All groups share one centre, and each spreads out both ways along 13 directions, with some noise.
In the rows, 128 means zero.
Some rows, each with its group after it:
[117 145 121 116 153 168 159 106 104 123 120 110 134 138 133 131 107 113
 133 130]
(4)
[106 103 118 123 107 140  81 154  87 149 128 129 159 137 150 138 115 133
 178  97]
(3)
[120 103 139 149 112  89 122 168 135 155 133  80 145 142 133 153 132 126
 120 128]
(4)
[148 145 123 145 135  91  98 135  57 110 126 111  83  95 111 125 119 146
 105 154]
(5)
[120 116 122 108 149 154 153 124 112 125 128 127 122 131 118 112 119 127
 126 120]
(4)
[106 124 109 134 144 143 139 177 112 126 145 180 121 128  80 112 113 111
 146 149]
(2)
[141 100  99 143 118  83 152  74 209 184  99 105 149 105 205  75 149 134
 143 177]
(4)
[152  96 147 164 153 182 159 145 124 123  92 119 123 113 119 138 112 118
  95 165]
(1)
[147 112 162 135  89 136 106 121  88 125 123 136 148 107 125 159 138 146
 121 123]
(0)
[149  99 125 119 146 127 114 110 182 128 135 169  94 111 126  93 142 148
 116  91]
(2)
[101  94 162  91 115 165 163 146 167 113 142 159 120 136 119 113 190 159
  91 151]
(1)
[103  67 154 137  55 108 165 114 139 180 133 127 154 128  84 119 144 141
 165 142]
(3)
[129  74 100 134 158 156  82 137  82 123  97 140 179 125 128  87 135 151
 161 122]
(3)
[105  96 110 168 143  91 145  82  97 162 121 163 185 136 127  90 112 164
 137 132]
(5)
[143 138 121 166 109 161 177 120 132 121  93  96 117 111 153 133 148 137
 103 140]
(1)
[136  88 160 113 118 178 138 162 125 117 110 147 154 156 142 143 104 127
 104 137]
(2)
[ 89 145 162 136 149 115 133  72 151 159 129 119  82 129 219 138 124 155
  93 227]
(1)
[ 77 181 159 118 134  29 126 133 137 168 212  88  57 125 112 181 125 113
 108 152]
(1)
[156 181 139 141  89 136 107 125 186 105 126 197 125 130 173 137 122 123
 118 133]
(2)
[116  77 135 174 136 167 106 110 120 108  68 117 167 158 140 147 162 179
 133 138]
(5)
[126 134 128 150 107 106 124 196 214 162 146  70 145 121 146 163 173  86
 142 121]
(3)
[138 141 134 180 117 123 139 149 142 134 122 165 175 137 139 136 110 126
 112 131]
(5)
[ 88 119 125  89 146 154 133 109  76 156 138 106 139 156 155 146  72 112
 158 116]
(4)
[184 139 147 117 117 141 124 104 130  78 126 194 158 102  58 135 146 115
 120 107]
(1)
[131 145  98 146  89 134 144  99 129 141 129 159 151  90  86 142 140  98
 199 112]
(2)
[171 120 113 189  89 146 141 148  97 121  82 122 141 115 145 141 101 134
 117 104]
(3)
[123 138 129 150 108 120  97 187  93 118 125 102 114 145 170 151 119 156
  99  94]
(1)
[137 128 113 158 137 173 215 129 135 138  96  98 148 142 151 100 107 126
  90 113]
(5)
[178 140 216 141  78 156  85 124  92 149 135 147 139  75 133 141 108 128
 105 168]
(4)
[141 122 150 151  81 119 133 156 119 133 141 140 160 110  83 164 143 119
 134 106]
(0)
[130 140 175  67 101  92  80  87 165 152 176 126 111 107 131 156 146 115
 149 112]
(4)
[138 116  99 112 123 156 172 126 124 150 107  94  99 125 188 119  82 109
 125 108]
(5)
[105 120  84 108 136 159 154  99 130 130 115 137 149 157 156 125 107 124
 167  79]
(5)
[149 171 113 144 121 191 206  87 113  90 101 161 137 113  91 128 126 111
 123 126]
(3)
[109  99 182  99 154 174 127 123 121 157 150  72 128 110  94 205 131  83
 150 128]
(4)
[176 143 168 128  94 116  96 116 153 126 109  88 192 136 127 145 133 100
 140 126]
(4)
[125 136 122 156  87 126 113 198 128 125 150 177  86 116  92 124 126 130
 136 121]
(2)
[176  34 165  63  79  87  57 217 138 115 136 169 126 143  93  97 111 131
 115 130]
(5)
[117 158 116 177 146 148 105 110 129  98 100 122 172 151 119 172 158 133
 154 120]
(5)
[109 149 168 116 103 111 110  75 126 169 162 130 147 104 142 190 128 106
 167 148]
(4)
[102  52 171 130  96  39  82 146 117 205 182 172 157 107 106 152 117 138
 151 155]
(5)
[130 164 140 195 132  82 113 142 128 163 160 151 160  95 112 212 108  81
 147 145]
(3)
[ 73  18 115  88 180 123 131 217  89 188 182  90  87 132  80 151  93 109
 142  67]
(1)
[144  95 151 132 122 150 113 141 134 146 114 120 125 122 187 121 117 148
 102 124]
(0)
[147 111 143 139 117 134  99 132 139 127  98 141 147 145 174 136 106 134
 123 152]
(5)
[130 150 134  99  88  35 168  20 136 119 153 155 153 112 146 112 190 187
  88 105]
(2)
[127  97 123 145 122 130 131 156 119 122 105 124 108 129 141 153 125 135
 115 155]
(0)
[139 156 108 139 106 121 167 101 181 115 113 165 126 130 153 105 142 132
 121 153]
(0)
[143 131 154  79 104 134 111 118 136 136 138 116 119 120 149 166 106  88
 146 146]
(5)
[ 93 176 103 132 137  47 141  96  86 120 148 105 136 164  96  90 128 152
 128 134]
(1)
[ 85 149 165 142  90 153 154 127 102 116 143 159 132 146 128 224 131 133
 122 144]
(4)
[164  53 130 118  95 140  95 156 129 114 102 202 152 122 156  92 134 169
 112 113]
(3)
[136 139 122 116 149 129 125 126 120 121 148 130 151 105  98 127 151 114
 135 100]
(0)
[198 161 104 186 121 126 120  95 179 112  65  77 164 116 131 114 149 110
 145 114]
(2)
[157 131 167 183  58  78 110 128  69 133 126 144 164 126  96 184  95 140
 120 117]
(3)
[137 145 105  98 151 135 121 145 129  86 122 133 138 164 122 119 119 114
 125 108]
(0)
[158 120 154 169  88 131 125 153 122 112 101 137 156 130 123 133 136 148
  97 147]
(1)
[120 142 116 146 177 125 179  87 157 141 145 170 177 122  74  67 133 116
 136 138]
(0)
[148 104 122 161 130 145 145 150  72 133 107 109 108  98 119 101 116 152
  98 125]
(4)
[138  82 117 116  72 127 118  30  94 151  95 112 140 103 121 115 137 159
 194  91]
(2)
[123 151 103 175 122 133 185 151 177 158 139 141  97  98 145 148 121  98
 124 135]
(3)
[198 131 106 157 159 194 141 103 155  65  31 133 190 146 150 101 120 109
 118 168]
(0)
[129  88 119 124 125 161 159 146 104 114 125 124  99  83  91 162 169 126
 124 126]
(0)
[106 161  78 188 105  87 178 213 156 150 160 101  95 109  78 102 168 117
 132 101]
(3)
[122 120  89 151  78 142 137 219 102 139 120 148 150 141 122 141  87  93
 174 113]
(2)
[152 153 125 143 114 104 126 174 130  89 150 180 139 135  85 119 138 137
  91  92]
(2)
[176 133 121 167 105 127 142 119 132 110  95 119 147 114 135 126 140 143
 100 101]
(2)
[ 88 110 139 114 194  63  84 128 181 190 185 133 143 119 147 138 136 106
 148 164]
(0)
[124 122 115 127 125 122 146 176 137 110 141 124 153 139  82 118 165 128
 124  91]
(1)
[183 160  91 184 165 115 168 173 216 115 105  94 151 113 119 134 145  70
 103 125]
(3)
[114  83 169 149 134 132 155 166 133 137 142 154 151 121  74 134 156 134
  97 179]
(4)
[141 149 181 123  82 117 146 109 153 128 147 150 174 130  71 178 131  89
 141 155]
(1)
[149 130 116 168 162 131 133 151 133 113 108 133 157 133 109 113 121 116
 114 142]
(0)
[143  76 130 155 145 101 124 132 118 155 110 113 172 119 110  93 127 137
 128 155]
(4)
[132  78 195 127 125 176 146 165 139 128 121 142 142 140 155 169 121 135
  67 162]
(2)
[125 100 132 123 122 102  97 155  81 110 129  87  99 106 115 187 166 140
 117 139]
(0)
[118  91 118 182 129 140 115 161 134 129  91 107 167 171 151 141 133 160
 122 101]
(5)
[143  81 102 142 135 123 122  79 120 147 111 157 108  68 159 116 146 156
 134 122]
(1)
[106 110 139 125  96 136 172 107 152 144 127 132 129 128 106 101 158 142
 136 154]
(3)
[131 168 105 130 152 129 131  80  99 107 156 188 119  97  90 134 124 131
 137  68]
(2)
[126  97 104 144 173 109 138 159  96 128 131 107 102 118  93 105 127 142
 103 114]
(1)
[147  94 156 144 104 132 111 138  97 127 110 155 187 141 131 152 101 135
 122 133]
(2)
[150 119 138 150 146 134 163 126 153 122 110 136 111 129 152 133 108 128
  77 158]
(3)
[ 92 101 121  97 149 158 128 100 107 136 134 153 167 140 128 132 131 130
 166 119]
(1)
[122 119 110 102 110 124 173  78 107 149 127 109 134 118 131 116 121 125
 146 108]
(5)
[157  94 111 133  83 179 150 173 115  95  92 126  93  96 140 180 148 123
 116 114]
(0)
[140  44 118 141 108 149 125 166 133 163 118 155  84  58 177 145 149 146
 117 134]
(0)
[105 165  85 166 118 154 176  94 124 143 115 150 105 109 200 165 106 121
 145 134]
(4)
[ 97 144 103 122 133 146 124 148 120 151 155 154  97 112 177 163 106 113
 149 101]
(3)
[149 141 158 109 101 141 117 158  64 107 134 109 135 135  93 166  98 108
 121 106]
(5)

New rows. What belongs after each?
[151 119 132 104 179 174 143  95 197 126 119 109 144 128 125 140 135  90
 132  89]
(2)
[111  64 164 114 112 169 119 139 129 122  97 144 157 166 122  65 142 176
 121 179]
(3)
[ 95 113 168 128  88 123  89 106  60 165 154 160 154 119 134 199  95 131
 170 127]
(3)
[154 150 115 175 206 181 173 144 175 148 132  98 155  72 109 125 152  73
 119 121]
(0)
[143 129  88 123  69 104 125 175  99 105 142 186  77 132 144  94 106 173
 104  33]
(2)
[113 145 160 165  98 113 147 152 160 147 123 121 126 173 142 132  92 128
 108 171]
(3)
[113 144 107 133  75  98 121 127  83 116 134 176 123 136 122 170 104 131
 158 112]
(0)
[ 58 115 117 170 168 170 160 120 125 142 134 135 158 147 110 178 153 138
 151 102]
(5)
[127 133 151 151 104 124 134 132  62  95 102 120 139 168  97 135 108 162
  98 144]
(0)
[164 125 221 111 193 157 116  78 124  87  84  75 177 181 140 188  98 111
  58 200]
(3)
[118 121 182 130  91  54 141  71 148 163 155 143 139 132 120 173 119 131
 115 171]
(3)
[ 90 165 109 125 112 109 150 118  90 120 160 176  96 135 108 106 114 152
 130 117]
(3)
[185 160 160 204  76 171 170  77 112  96  48 138 203 131 118 132 117 126
 115 199]
(1)
[113 125  93 135 116 100 187 140 154 137 145 130 111 119  91 110 154 125
 130 110]
(0)
[ 90  82 132  83 127  60 154 198 117 137 178 194 159 180 173 117 100 156
  58 126]
(2)
[102 104 134 111 120  89 123 118 130 161 166 148 135 115 116 138 140 131
 149 122]
(0)
[159 129 108 153 124 192 157 149 137 121  92 120 136 107 153 155 122  99
 129 108]
(3)
[140  94  90  23 164 116  62  27  75  96 116 138 193 128 158 114 149 147
 180  63]
(3)
[ 79 165 147 113 150 121 155 153  81 170 198  78 125 106  77 164 119  83
 143 123]
(4)
[105 117  79 168 175 116 190 160 132 181 156  90 120  98  87 107 124 100
 139  87]
(0)
[108  77 135 137  71  97 180 159 151 168 164 160 108 102  75 126 154 136
 129 115]
(3)
[100 155 140 114  66 142 127 159 140 128 155 116 133 126 112 143 188 132
 153 108]
(3)
[ 98 113 151 122 170  98 153  92 134 164 181 135 103  74  63 162 159 109
 131 165]
(1)
[109 164  89 203 145 141 180 145  92 100 103 161 144 139 126 146 118 138
 105 149]
(4)
[124  91 118 111 111 139 121 205  85 100 147 155  71 102 107 158 145 145
 102  97]
(0)
[120 123 161 146 154 174 145 213  87 103 116 117 141 168 131 157  93 119
  68 167]
(2)
[112 104 125 128 115 121 152 121  96 148 128 110 121 141 129  99 113 160
 117 100]
(0)
[100  92 133 120 161 112 148 126 172 169 133 126 117 157 157 124  90 115
 123 165]
(3)
[136 161  87 193 168 134 121 128 154 123 106 169 157  98 142  88 151 127
 138 179]
(3)
[139  91  71 135 154 163 151 101 125 110  99 198 136  96 145  61 153 167
 128 115]
(1)
[ 77  66 162 107 148 185 150 131  79 133 121 143 120 156 136 113 115 172
  99 176]
(1)
[ 83 131 141  90 136 132 157 107 127 113 148 126 179 190  85 126 145 144
 129  89]
(5)
[ 85 105 174 115 110 117 127 171 101 159 190 138  89 114 108 163 133 146
 101 117]
(0)
[121  99 118 140 136 123 131 181 175 150 129 178 171 144 144 124 106  93
 144 176]
(2)
[126 143 115 142 102 138 228 133  68 114 127 167 148 119 204 166 107 152
  44 115]
(2)
[175  91 154 117 118  99 179 219 168 179 150 121 128 126 147  76  57  85
  59 149]
(5)
[ 85 165 122 120 159  60 123  88  95 107 149 106 120 163 109  98 154 180
 103 137]
(5)
[109 100 157  99 106 140 177  89 109 124 128 134 124 147  89 117 132 149
 117 143]
(3)
[115 142 105 109  72 119 142 124 116 116 134 217 125 141 166 100 107 151
 134 137]
(2)
[125 110 140 116 135 107 140 150 150 134 146 125 112 130 129 142 136 126
  97 127]
(3)
[137 100 115 121  78  99 181 175 149 139 166 124 102  86  74 158 173 116
 114  58]
(3)
[ 97 126 113 151 118 116 137 134  35 120 148 151  76  89  99 108 151 191
 105 120]
(3)
[122 130 101 117 113 114 131 160 131 111 137 123 102 132 142 108 157 157
 106  79]
(1)
[132 157 103 158 117 120 157 137 178 112 124 113 138 123 112 137 181 121
 130 105]
(5)
[119 165  97 145 127 120 150 159 117 120 135 112 113 141 137 129 120 123
 118  98]
(1)
[ 98 201  78 107 152 104 174  76 132 116 152 130 124 126 107 110 146 107
 160 125]
(2)
[131 163  96 153 149 142 172 126 101 103 111  80 148 125  70 168 134  85
 150 117]
(0)
[118 213 113 159 137 122 173  61 115 106 103 154 124 153 162  92  96 141
 108 201]
(1)
[114 123 104 124 102 132 189 116 115 135 130 134 107 123 115 109 120 130
 128 119]
(1)
[103 119 137 123  92  98 126 120 110 155 136 122 149 140 151 153 118 132
 147 147]
(2)
[142 105 136 176 181 115 106 173 109 124 115 126 120 124 132  86 126 166
  68 161]
(0)
[149 160 178 115 114 164 135  61  74 115 118 122 134 101 119 109 129 147
 106 166]
(4)
[125  77 117 104 108 102 162 132 129 131 134 115  95 116 118  95 163 166
 100 104]
(3)
[ 98  80 158  90 117 197 133 143 118 134 112 116 132 173 149 124 108 136
 137 138]
(3)
[126 176 104 155  97 141 132 122 128  96 130 188  97 102 134 153 155 143
 131 115]
(5)
[139 130 113 126 135 104 158 166 149 127 133  91 129 144 116 109 128 113
 106 106]
(5)
[119  82 122 110 149 144 154 129 144 160 113  41 129 134 146 132 133 113
 134 113]
(0)
[127 139 108 153 100 156 160 188 145 133 118 101 113 123 124 147 127  95
 141 126]
(2)
[102 101 139  88 143 141  87 141 143 125 129 141 176 178 127  89 135 135
 158 145]
(3)
[121 171 124 122 101 118 123 135  84 105 144 148  78 133 170 147 105 157
  93  99]
(3)
[146  69 112 133 147  83 181 196 205 151 134 123 197 141 136 126 149  97
  88 115]
(2)
[163 142 119 164 133 116 122 147 134 118  93 113 159 152 158 105  96 130
 101 134]
(5)
[124 104 132 136 127 165 141 134 106 138 117 148 142 132 130 138  96 123
 132 123]
(0)
[171 179 184 147  77 154  93 131 134  89  85 140 195 200 173 144  74 130
 102 136]
(0)
[161 140 118 159 134 150  82 134 108  79  82 153 128 156 160 152  93 142
 116 103]
(4)
[ 73  76 122  73 186 110 198  59 106 166 131  88 170 151 186 132 120 136
 110 159]
(2)
[101 157 103 115 129 170 144 168 134 128 147 102 119 127 130 148 142  99
 158  89]
(3)
[141  93  98 161 146 143 159  62  71 122  89 139 124  74 108  88 150 175
 120 141]
(1)
[108 131 119 180 178 141 119 152 126 137 131 158 150 110 139 137 136 129
 124 163]
(1)
[138 108 157 135 131 163 135 155 127  98 125 178 109 107 125 123 160 158
  71 161]
(3)
[102 106 138 108 145 100 138  64  84 139 136 113 157 139  85  95 137 157
 138 133]
(0)
[133 145 140 145 108 153 136 137 121 129 122 171 149 158 136 159  65 104
 138 127]
(3)
[105 134 136 118 105 125 122 170 194 168 177 164  88 105 192 190 131 100
 133 117]
(1)
